The rows are grouped in 4 different ways at once. Each group adds its own fixed numbers to the row, and there is some noise. The rows also spread widely along 12 directions, which tell nothing about the answers.
In the rows, zero is written as 128.
Known rows, each followed by its group in each grouping:
[147 103  89 152  89  80 132 115 125 154 109  81 148 156 128  82 156 121
 152 113 126 145 177 101 129 147 152  99 170 168 175 156 125 120 150 121
 118  75  91 138 174 196 105 141] : P z_156 zudob X
[124 142 152 103 116 146 113 142  88 115 113 108 148  95 100 131 125 125
 156 128 180 179 144 140 138 150 112 112 130 127 115 128 109 147 138 122
 112 133 131 133  92 131 155 116] : J z_425 mifis D
[138 122 135 125 124 125 156 124 126 124 138  77 164 146 119 126 164 144
 126 150 173 135 181 133  95 146 138  65 131 192 161 117 116 140 119 113
 117  96 112  98 174 179 136 106] : M z_690 samik B
[131  97  92 138 104 159 111 172 169 151 183 172 145 147  84 218 138 131
 110 105 197 144 142 142  82 101 140 158 138  86  52 148 117 159 103  92
 141 162 163 177  96  95 150 159] : F z_486 zudob B
[132 145 105  68  93 156  87 141 132 130 163 153 138  92 112 166 135 106
 115 132 164 194 149 167 124 125 188 166 110 107 139 159 147 153 146 156
 161 154 123 151  51 136 141  57] : J z_156 samik D
[100 156 160 148 134 143 135 148 153 102 147 129 113 155 121 119 135 108
  96 138 124  39 105 168 129 109 111 154 165 152 137 101 111 116 163 166
 124 138 122 105  98 120 147 161] : F z_425 meget X
[143 129 149 122 171 118 140 117 145 136 111 143 165 106 129 140 112 154
 115  93 115 154 119  95 128 135 152 134 111 175 103  93 130 151 144 142
 128 124 115 134  91 120 112 143] : P z_348 mifis X
[145 157 135 167 124 103 110  96  97 130  70 124 107 123 144 104 109 158
 104 144 110 183  91 133 137 132  97 144 191 127 122 154 107 146 154 155
 133 130 124 133 109  89 110 133] : M z_486 meget X
[145 136 137 135 138 107 152 121 115 136  96  84 151 133 124 105 142 143
 124 128 133 163 154 113 129 154 118  91 139 176 150 116 125 140 142 108
 121  99 110 117 167 150 120 127] : F z_523 samik X
[140 125 139 145 182 133 167  98 125 150 107  93 144 104 149 126 114 119
 127 121 132 106 111 127 139 121 117 104 123 150 119 103 103 146 134 140
 113 161 139 120 108 101 115 152] : J z_523 samik B
[122 117 140  99 108 148 121 160 145 122 156 142 167 124  90 142 147 145
 125 159 207 147 164 160 107 143 154 106 131 145 135 111 140 145 141 127
 132 136 122 117 101 150 155 107] : J z_690 zudob B
[135 137 119 147 153 134 155 126 140 134 138 102 135 128 154 136 134 127
 113 108 121 109 140 132  91 123 128 121 129 137 131 138 135 138 118 108
 113  89 113 114 158 129 149 135] : J z_348 zudob D
[131 155 138 159 154 148 172  92 120 126 108  97 118 133 159 138 124 128
 116 138 134 116 115 138 118 103 102 116 142 133 111 133  84 142 126 146
 113 163 136 109 111  88 124 143] : P z_523 meget X
[143 153 117 149 123  94 131 151 124 132 101 113 118 146 155 132 118 142
  96  91  89 131 128 137  91 100 140 161 183 127 126 175 139 140 125 112
 135  81 100 130 145 144 129 122] : J z_425 samik X
[132 147 146 159 150 130 146  93 139 121 119 110 125 140 143 105 141 140
 108 146 114 116 114 129 120 126 116 115 145 178 137 111  96 131 146 162
 124 128 117 102 134 119 118 142] : P z_348 meget X
[118 136 142 124 124 139 128 150 151 125 159 120 148 138 106 146 148 123
 101 137 138 105 143 140 115 121 152 121 139 182 138 103 113 142 148 158
 136 140 119 139  98 149 134 125] : M z_156 zudob B
[132 139 141 139 121 122  97 116 121 107 105 149 125 120 131 118 123 158
 124 138 144 170 110 136 135 132 133 143 167 118 115 132 114 141 143 162
 128 132 128 112  92 106 133 133] : P z_425 zudob X
[136 135 105 155 157 154 144 123 144 125 168 108 126 128 135 122 150  93
 126 128 135  91 132 148 109 153  99 126 110 119 153 126 129 125 141 118
 102  85 138  96 175 122 164 167] : F z_348 zudob X
[137 153 149 109 164 142 129 136 132 101 148 126 140 107 127 133 131 127
 107 123 134 135 133 136 113 154 117 129 104 146 140 109 135 137 140 134
 115  95 132 108 127 125 154 142] : J z_690 mifis X
[134 103  98 150 125 110 141 111 112 214  96 111 147 115 125 142  99  82
 139 100 139 118 124 133 160 117 117 147 159 112 116 155 127 147 168 128
 124 174 135 192  66 104  93 157] : M z_690 meget B
[153 178 125 124 163 120 144  79 145 135  97 156 117 105 171 115 103 159
  52 175  83 176 104 155 125 141 147 154 146 151 168 118 175 160 169 173
 156 122  89  81 125 107 118  78] : P z_486 zudob X
[116 120 146 125 122 146 115 169 138 102 171 146 154 133 104 154 143 150
 117 115 186 116 141 145  99 145 131 115 130 122 103 110 139 129 117 110
 107 105 126 116 108 126 177 141] : M z_156 zudob D
[134 115 138 118 127 145 122 112 162 129 142 143 160 118 100 138 146 158
 117 167 193 161 139 148 130 133 150  95 126 158 118  88 126 158 141 149
 142 165 122 103  99 128 122 110] : F z_425 meget B
[152 157 123 136 124  95 181 116 107 145  77  79 145 124 161 101 122 170
 106 155 138 169 164 153  99 138 131  92 157 135 174 157 179 148 150  91
 123  88  57  81 162 158 136  61] : J z_156 meget X
[138 162 117 125 157 142 173 108 143 166 120 117 136 114 149 160 111 117
  73 138 102 143 142 144 115 118 125 131 126 156 128 123 142 168 138 130
 148 148 111 133 123 107 125 102] : P z_523 zudob D
[149 124 132 137 179 140 143  56 148 146 117 133 138  81 150  97 124 127
 123 179 139 140  96 131 181 137 142 108 112 161 145  81 118 146 176 190
 130 181 128  99  82  82  96 149] : J z_523 zudob X
[133 115 106 119  97 122 127 130 112 141 111 131 144 129 122 124 122 106
 147 107 162 139 146 144 129 128 155 149 155 112 139 162 136 127 156 124
 121 136 115 139  90 148 130 115] : P z_486 samik X
[124 145 127 130 133 140 144 125 124 132 120 107 135 132 138 126 126 118
 115 132 131 117 142 156 103 125 138 134 147 142 151 138 132 143 144 139
 121 124 111 106 123 141 146 100] : P z_348 zudob B
[157 104  74 156 138 120  86 120 177 142 174 211 113 127 146 146 122 148
  79 124 137 126  83 161 107 131 143 186 157  58 112 155 180 134 133 134
 135 105 129 117 112  87 149 171] : M z_486 zudob X
[120 143 148 117 132 123 125 144 118 107 118 134 145 125 124 127 118 128
 115 120 139 125 129 139 129 138 147 149 155 144 142 125 140 137 163 146
 116 111 109 128  90 136 145 119] : M z_486 zudob X
[139 139 121 140 134 116 106 116 136 142 121 134 118 126 138 114 123 124
  95 125 102 137 110 148 127 129 130 152 161 140 138 127 129 145 142 160
 141 123 124 123 122 135 124 135] : P z_425 samik B
[155 143  91 156 133 122 174 108 118 160 107  86 132 136 156 158 124 118
 112 104 108 143 155 117  97 112 117 131 138 134 116 176 112 149 115 101
 122 114 123 140 158 127 111 139] : P z_690 mifis X
[142 113 119 135 131 126 141 120 123 148 117 117 145 121 124 122 129 129
 143 121 169 139 138 131 131 124 121 115 144 111 120 143 123 139 144 114
 113 137 122 133 103 114 127 148] : J z_523 meget X
[135 109 126 108 128 137 146 114 144 153 144 118 169 109 110 136 139 128
 138 132 178 145 168 132 132 134 152  90 112 158 132 119 135 144 137 120
 128 140 117 134 104 144 125 117] : J z_690 meget D

New rows. What belongs after each?
[113 163 180 139 134 109 145 141  88 112  80  83 137 134 129  89 122 128
 128 121 110 119 131 123 142 153 108 114 153 188 154  99 113 123 166 148
 109 108 105 116 120 153 135 129] : P z_156 samik X
[128 122 134 123 153 102 150 152 149 156 109 133 160 119 137 127  99 137
 104 103 130  98 135 148 124 123 158 138 158 136 128 115 177 151 157 117
 123 115  86 121 102 146 140 124] : J z_425 zudob B
[133 123 110 129 101 139 110 177 144 133 157 161 136 143 100 189 128 129
 116  80 160 132 137 146  86 106 125 171 150  85  71 163 126 145 112 100
 128 122 134 157  96 115 159 155] : P z_425 mifis X
[118 142 135 139  98 140 122 147 131 116 133 122 119 146 117 127 148 131
 122 160 155 113 134 157 118 114 135 137 172 143 129 145 107 127 146 153
 132 143 127 125 100 120 133 136] : J z_690 zudob X
[139 184 141 136 184 154 177 114 116 122 111 102 117 103 177 159 100 137
  82 123 122 127 117 158  91 114  91 128 122  96 110 142 137 157 110 107
 113 127 124  94 126  78 162 104] : J z_523 meget D
[139 115 126 166 120 124 102 122 137 138 131 144 133 136 117 152 133 166
 124 109 146 170 109 101 119 125 111 124 150 138  53 121  87 143 103 130
 137 150 145 153 106  87 113 184] : P z_156 mifis D
[140 129 108 143 139 114 118 125 142 154 126 156 130 116 144 137 111 122
 106  98 110 128 111 129 137 128 142 166 146 107 116 136 151 136 157 143
 128 128 118 142  88 107 127 156] : P z_156 zudob X
[153 143  97 149 122 154 114  96 144 106 153 132 109 131 141 167 152 134
 118 137 144 169 132 134  96 112 131 139 135 101 107 161  78 149  99 149
 134 127 158 118 139 100 138 138] : P z_425 zudob X
[143 129 118 103 109 128  81 146 129 106 138 161 147 126 103 180 128 135
 126  63 147 206 138  97 101 122 172 173 127 116  83 161 101 152 109 133
 146 124 154 183  79 129 126 125] : P z_486 samik X
[136 140 109 148 154 130 145 102 124 141 139  96 114 125 166 111 130  79
 102 126  97  64 113 163 128 135 114 145 141 134 174 135 135 126 147 154
 113 113 134 105 138 131 133 147] : M z_690 samik B
[151 124 114 125 134 110 137 117 106 156 115 114 158 101 141 131 118 143
 124 114 153 176 142 135 125 161 130 108 125 112 137 138 168 147 136  94
 114 100 106 117 129 136 140 109] : M z_156 samik D
[119  91 147 157 144 116 145 151 153 121 133 139 167 144 125 155 121 157
 140  70 179  71 115 112 116 106 149 121 143 114  58 109 128 128 118 115
 101 151 128 132  69 115 132 181] : F z_156 meget B
[127 111 140 129 153 110 175 151 140 153 131  83 179 140 113 119 137 101
 142  74 119  79 173 100 120 132 144 105 122 198 150 113 130 129 158 103
 106  89  98 157 135 179 126 156] : J z_348 meget X
[140 140 121 140 120  83 100 139  98 152  87 121 133 127 129 123 105 121
 117  76  82 168 122  91 143 137 126 170 176 142 130 158 123 143 156 139
 130  98 130 190 100 127 104 157] : M z_690 zudob X
[148 154 126 128 130 146 113 114 124 123 144 123 126 110 134 145 139 144
  91 167 151 176 122 162 109 145 118 121 125 128 141 123 124 152 127 145
 141 136 135 106 126 109 142  97] : M z_156 samik B
[123 132 136 130 125 145 150 139  99 116 112  98 149 125 123 168 118 105
 162  81 166 126 146 125 116 109 134 133 131 112  91 149  86 143 118 112
 103 146 144 143  86 123 140 129] : P z_425 samik X
[123 165 146 170 158 145 202 128 114 128 103  75 130 145 159 167 121 147
 100 141 133  92 132 140  81 100 102 110 151 150 108 138 103 148 122 105
 109 128 114  99 149  98 141 120] : M z_348 zudob X
[131 144 139 127 128 130  93 117 129 130 133 151 123 114 119  97 133 120
 112 146 124 149 110 159 155 159 118 148 146 142 155 107 131 130 167 170
 132 123 125 109 106 123 136 138] : P z_425 samik X
[132 150 148 163 157 131 147 106 125 124 103 108 118 126 157 123 122 138
 116 132 111 107  90 126 126 102 134 139 150 163 108 122  87 133 141 161
 129 154 131 115 100  92 104 148] : J z_348 samik X
[138 134 106 148 131 119 142 128 132 154 132 106 126 127 149 104 125 103
 111 122 122  91 128 165 119 132 121 137 151 110 164 149 158 128 149 126
 117 111 103 117 131 144 149 129] : J z_156 meget B
[125 145 125 150 119 147 133 115 102 109 134  89 123 128 145 138 140 108
 138 127 151 117 133 143 117 128 116 123 143 117 130 152  97 127 126 137
 105 127 141 122 117 119 146 126] : M z_156 zudob D
[124 123 129 152 140 120 150 136 130 152 103 128 139 140 132 149 110 123
 126  88 124 103 121 115 133 104 132 150 164 135  92 135 115 139 144 131
 122 151 127 162  77 105 116 170] : P z_523 zudob X
[146 132 109 118 136 128 111 108 158 123 137 164 126 110 143 123 126 140
  96 151 130 150 105 148 132 124 170 157 144 138 136 135 143 143 153 168
 148 139 114 110  90 118 117 119] : J z_486 mifis X
[126 156 155 119 129 130 150 152 114 114 118  86 142 128 121 122 136 127
 121 137 145 124 155 153 110 133 119 108 141 164 151 119 120 137 145 116
 119 106 105 106 142 150 154 106] : J z_425 samik X
[125 161 134 133 127 145 134 136 115 117 126 123 120 135 142 155 130 134
 104 134 137 131 114 162 101 112 130 152 148 122 126 151 116 145 137 144
 130 128 123 115 103 109 140 102] : M z_348 samik X
[112 151 163 146 112 152 131 128 106 112 112 107 125 130 104 119 137 131
 139 169 178 138 124 165 141 132  88 112 154 136 118 113  88 134 156 145
 119 163 132 112  99 101 137 135] : F z_425 meget X
[139 106  81  91 115 142 154 128 151 185 151 152 151 111 126 129 124 104
 113 161 186 122 161 215 117 141 160 132 127  86 183 141 219 152 170 107
 132 142  83  90 106 154 159  72] : P z_523 samik B
[131 139 120 148  98 125 122 123 101 119 111  84 127 133 120 110 149 113
 155 134 149 145 135 128 138 139 119 121 155 139 138 148  94 123 153 142
 119 132 128 132 121 139 119 140] : F z_156 mifis X
[133 114 112 179 104 125 101  87 101 124 109 120 107 134 149  83 141 139
 159 139 156 135  98 144 133 135 108 120 175 106 121 155  94 113 124 150
 108 130 138  97 121 106 125 159] : P z_348 samik D
[134 139 151 105 132 119  97 133 123  87 128 121 146 112 120 128 133 121
 142  84 119 145 126  96 142 127 177 153 125 163 125 127  98 131 146 180
 126 125 133 152  59 149 117 137] : J z_156 mifis X
[143 143 110 124 137 125 126  87 128 160 108 127 134  94 136  73 127 113
 119 179 125 165 124 158 165 170 138 130 136 140 202 119 175 141 203 162
 139 118  94  91 122 133 117  97] : F z_348 zudob X
[137 114 104 147  96 115 115 126 117 147 113 101 131 138 117 102 141 124
 140 146 155 149 151 142 122 135 133 116 180 141 153 158 118 136 145 124
 127 120 117 140 144 154 128 131] : J z_486 zudob B
[127 162 136 137 140 156 165  95 105  95 115  76 125 121 169 141 128 114
 135 119 151 105 136 147 102 108 135 119 124 115 134 148  92 138 117 155
  98 151 133  91 102 129 143  93] : P z_156 meget B
[161 129  90 126 120 129 111  98 121 142 126 128 123 109 148 134 136 134
 121 131 145 196 131 140 118 128 143 127 135 100 126 169 127 150 111 124
 140 126 134 126 126 116 126 106] : J z_523 samik D
[135 125 155 153 137 100 149 131 126 102 121  76 151 158 134 121 151 157
 125 105 125 105 141  91 111 128 138  88 148 206 127 108  93 123 120 126
 110  92 114 122 152 159 116 155] : M z_156 samik X
[146 117  76 137 109 114 122 113 139 158 138 117 131 129 138 108 137 104
 127 114 138 137 154 153 122 141 129 131 152  96 158 169 165 132 136 104
 124  86 102 120 157 160 141 124] : F z_425 meget D
[117 140 150 142 103 146  99 119 100 110 130 119 115 127 112  94 146 124
 139 156 156 135 119 149 145 158  85 119 160 144 137 119  94 118 144 160
 113 132 141 112 113 120 141 160] : P z_690 mifis D
[130 137 140 128 166 159 222 102 119 178  98  81 174  91 133 146 112 124
 138 183 182 131 159 155 132 124 132  75  99 163 134 102 137 164 172 108
 116 182  98 101 108 105 126  88] : J z_348 zudob X
[137 150 138 126 151 145 137  99 134 128 122 131 135 109 135 130 128 135
 113 147 129 146 113 136 127 130 128 134 123 157 131 110 116 143 150 163
 133 147 123 105 100 105 117 124] : P z_348 mifis X
[124 147 126 148 112 120 101 118 146 130 124 132 106 138 134  87 137 119
  90 167 101 106 103 165 144 131 129 155 191 154 163 121 134 133 171 185
 147 130 111 109 123 137 119 134] : F z_425 zudob B
[108 119 150 147 103 147 107 140 134 124 146 141 133 148  88 123 154 122
 144 140 171 110 120 142 135 123 116 130 159 157 108 110  81 119 155 163
 124 160 140 145  79 110 132 169] : P z_348 meget X
[128 168 146 101 164 142 136 138 156 139 148 135 123 114 125 118 126 101
  62 152  80 107 119 169 139 137 124 156 125 186 177  95 155 143 187 175
 149 125 102 121 102 127 137 122] : J z_523 mifis X
[139 151 108 151 131 145 127 115 133 127 152 105 110 134 147 133 142  92
 105 116 111 112 129 149 105 125 108 145 137 118 145 148 106 134 124 152
 124 121 142 126 135 133 144 136] : P z_156 meget B
[130 129 111 129 108  93 136 149 115 163 118 105 143 138 131  97 126 107
 117  95 116 116 160 146 119 158 124 131 158 133 171 145 182 122 151  95
 121  71  79 128 155 183 153 121] : P z_156 samik D
[160 143  76 147 117 140  88  97 157 158 167 162 103 116 128 122 151 119
  78 178 116 188 117 163 127 156 112 152 134 110 163 144 141 143 154 159
 155 117 131 121 151 104 136 140] : P z_156 zudob X
[150 113 119 140 151 126 156  97 139 132 118 124 155 106 159 155 120 156
 143 122 174 143 119 120 124 106 178 114 115 120  90 130 119 145 127 133
 120 164 127 110  79 100 105 124] : J z_156 samik X
[111 128 170 138 140 138 159 136 109 134  92 122 157 119 118 152 106 143
 139 121 177 123 118 125 138 115 127 122 139 147  75 102 100 140 146 135
 113 185 137 131  55  88 116 147] : P z_690 samik X
[146 150 117 138 104 104 106 114 111 142  97 118 115 130 138 111 129 141
 106 147 113 176 119 148 132 129 131 148 186 140 152 156 123 142 156 150
 145 117 108 127 123 131 107 111] : M z_425 samik X
[123 135 132 130 125 122 153 122 125 119 105  88 146 135 131 122 130 110
 138 114 126 107 153 113 132 105 173 127 152 185 144 137 100 133 156 153
 122 134 110 142 101 157 108 122] : J z_486 zudob X
[127 127 138  86 106 125 111 158 118 142 112 153 174 102  84 141 117 138
 135 120 181 199 166 143 134 159 149 128 133 121 135 122 164 156 168 109
 129 117 103 139  86 148 155  95] : P z_425 zudob X
[142 122 136 134 156 116 162  72 132 135  99 109 147 107 157  78 124 142
 134 166 147 120 127 146 153 151 148  92 129 161 173  94 149 133 169 152
 108 127  91  53 130 142 118 115] : P z_425 samik X
[145  96 121 148 137 121 138 106 136 141 120 117 158 112 123 109 134 128
 162 128 167 126 138 116 146 135 143  99 139 137 129 119 114 133 148 128
 108 130 125 120 115 129 117 166] : J z_425 zudob X
[132 132 126 143 106 115  85 127  98 122 105 124 119 112 125 103 125 135
 142 121 142 170 120 135 140 144 113 135 171 102 124 153 115 136 136 135
 120 109 131 136 114 119 142 145] : J z_425 zudob D
[158 115  92 127 127 133 147  86 107 161  96  94 153  87 145 134 117 117
 159 141 177 182 158 141 129 133 150 105 129  93 138 165 128 163 135 114
 117 150 120 118 115 128 120  90] : J z_425 zudob B
[137 160 114 145 115 122  98 127  99 156 120 123 100 120 122 101 124  86
 103 149  99 142 107 162 151 159  77 173 169 124 172 150 130 129 181 157
 131 117 130 145 118 111 128 156] : M z_690 mifis X
[162 132  69 189 117 114  94  74 120 128 124 117  86 134 180 109 136 124
 122 119 103 146 100 130 111 122 120 157 174  74 131 189 103 130 105 158
 118 112 147 118 150 110 118 159] : P z_156 zudob B
[133 118 125 133 151 155 164 121 155 152 143 128 151 127 120 183 130 114
 120 117 157 108 129 130 123  96 143 127 113 151  79 112  92 148 125 134
 134 189 148 154  74  92 110 152] : P z_523 samik X
[149 127 101 142 135 130 173 116 132 170 112  79 159 117 134 184 121  96
 142  95 127 144 162  89 123  90 164 129 117 152  95 155  84 159 135 120
 134 167 135 193  92 117  87 133] : J z_156 zudob X
[124 142 135 105 117 142 157 156 151 141 144 129 149 139 110 154 145 153
  97 168 169 139 158 170  85 114 158 118 133 165 136 123 152 151 148 114
 152 135  88 105 120 142 142  77] : J z_348 samik X
[159 151  89 154 176 157 168  68 135 162 126  83 124 103 169 154 123  94
 106 126  98 143 133 127 107 121 119 129 103 130 135 149  97 165 122 142
 125 138 151 119 155 102 115 125] : P z_348 zudob B
[142 130 139 163 135 118 112 111 157 116 140 127 134 139 116  99 161 174
 101 172 137 159 120 116 129 158 118  94 140 177 133  84 115 131 142 148
 135 107 121  97 161 118 125 161] : F z_156 zudob X
[116 172 167 144 130 142 116 155 132  76 144  86 117 168  98 135 168 110
 105 104  98 117 139 104 111 119  99 129 145 204 128 112  47 128 123 161
 131 103 154 161 141 143 134 165] : F z_523 meget X
[121 136 105 146  97 146  91 156 149 129 180 130 111 164 104 136 167 102
 104 132 128 110 137 161  89 127 117 156 163 139 146 147 109 129 132 145
 141 106 136 143 148 146 152 146] : P z_348 zudob B
[127 125 129 136 118 135 130 117 124  98 129 116 143 124 129 107 147 143
 149 145 181 130 140 141 130 143 151 107 133 122 143 124 133 122 148 139
 104 122 117  85 112 137 140 125] : F z_156 zudob X
[129 132 145 159 145 122 150 133 105 123 103  80 145 138 126 131 130 126
 156  78 136 115 138 100 112 115 113 115 145 150 100 143  81 133 124 115
 100 111 135 148 125 126 127 161] : J z_348 meget X
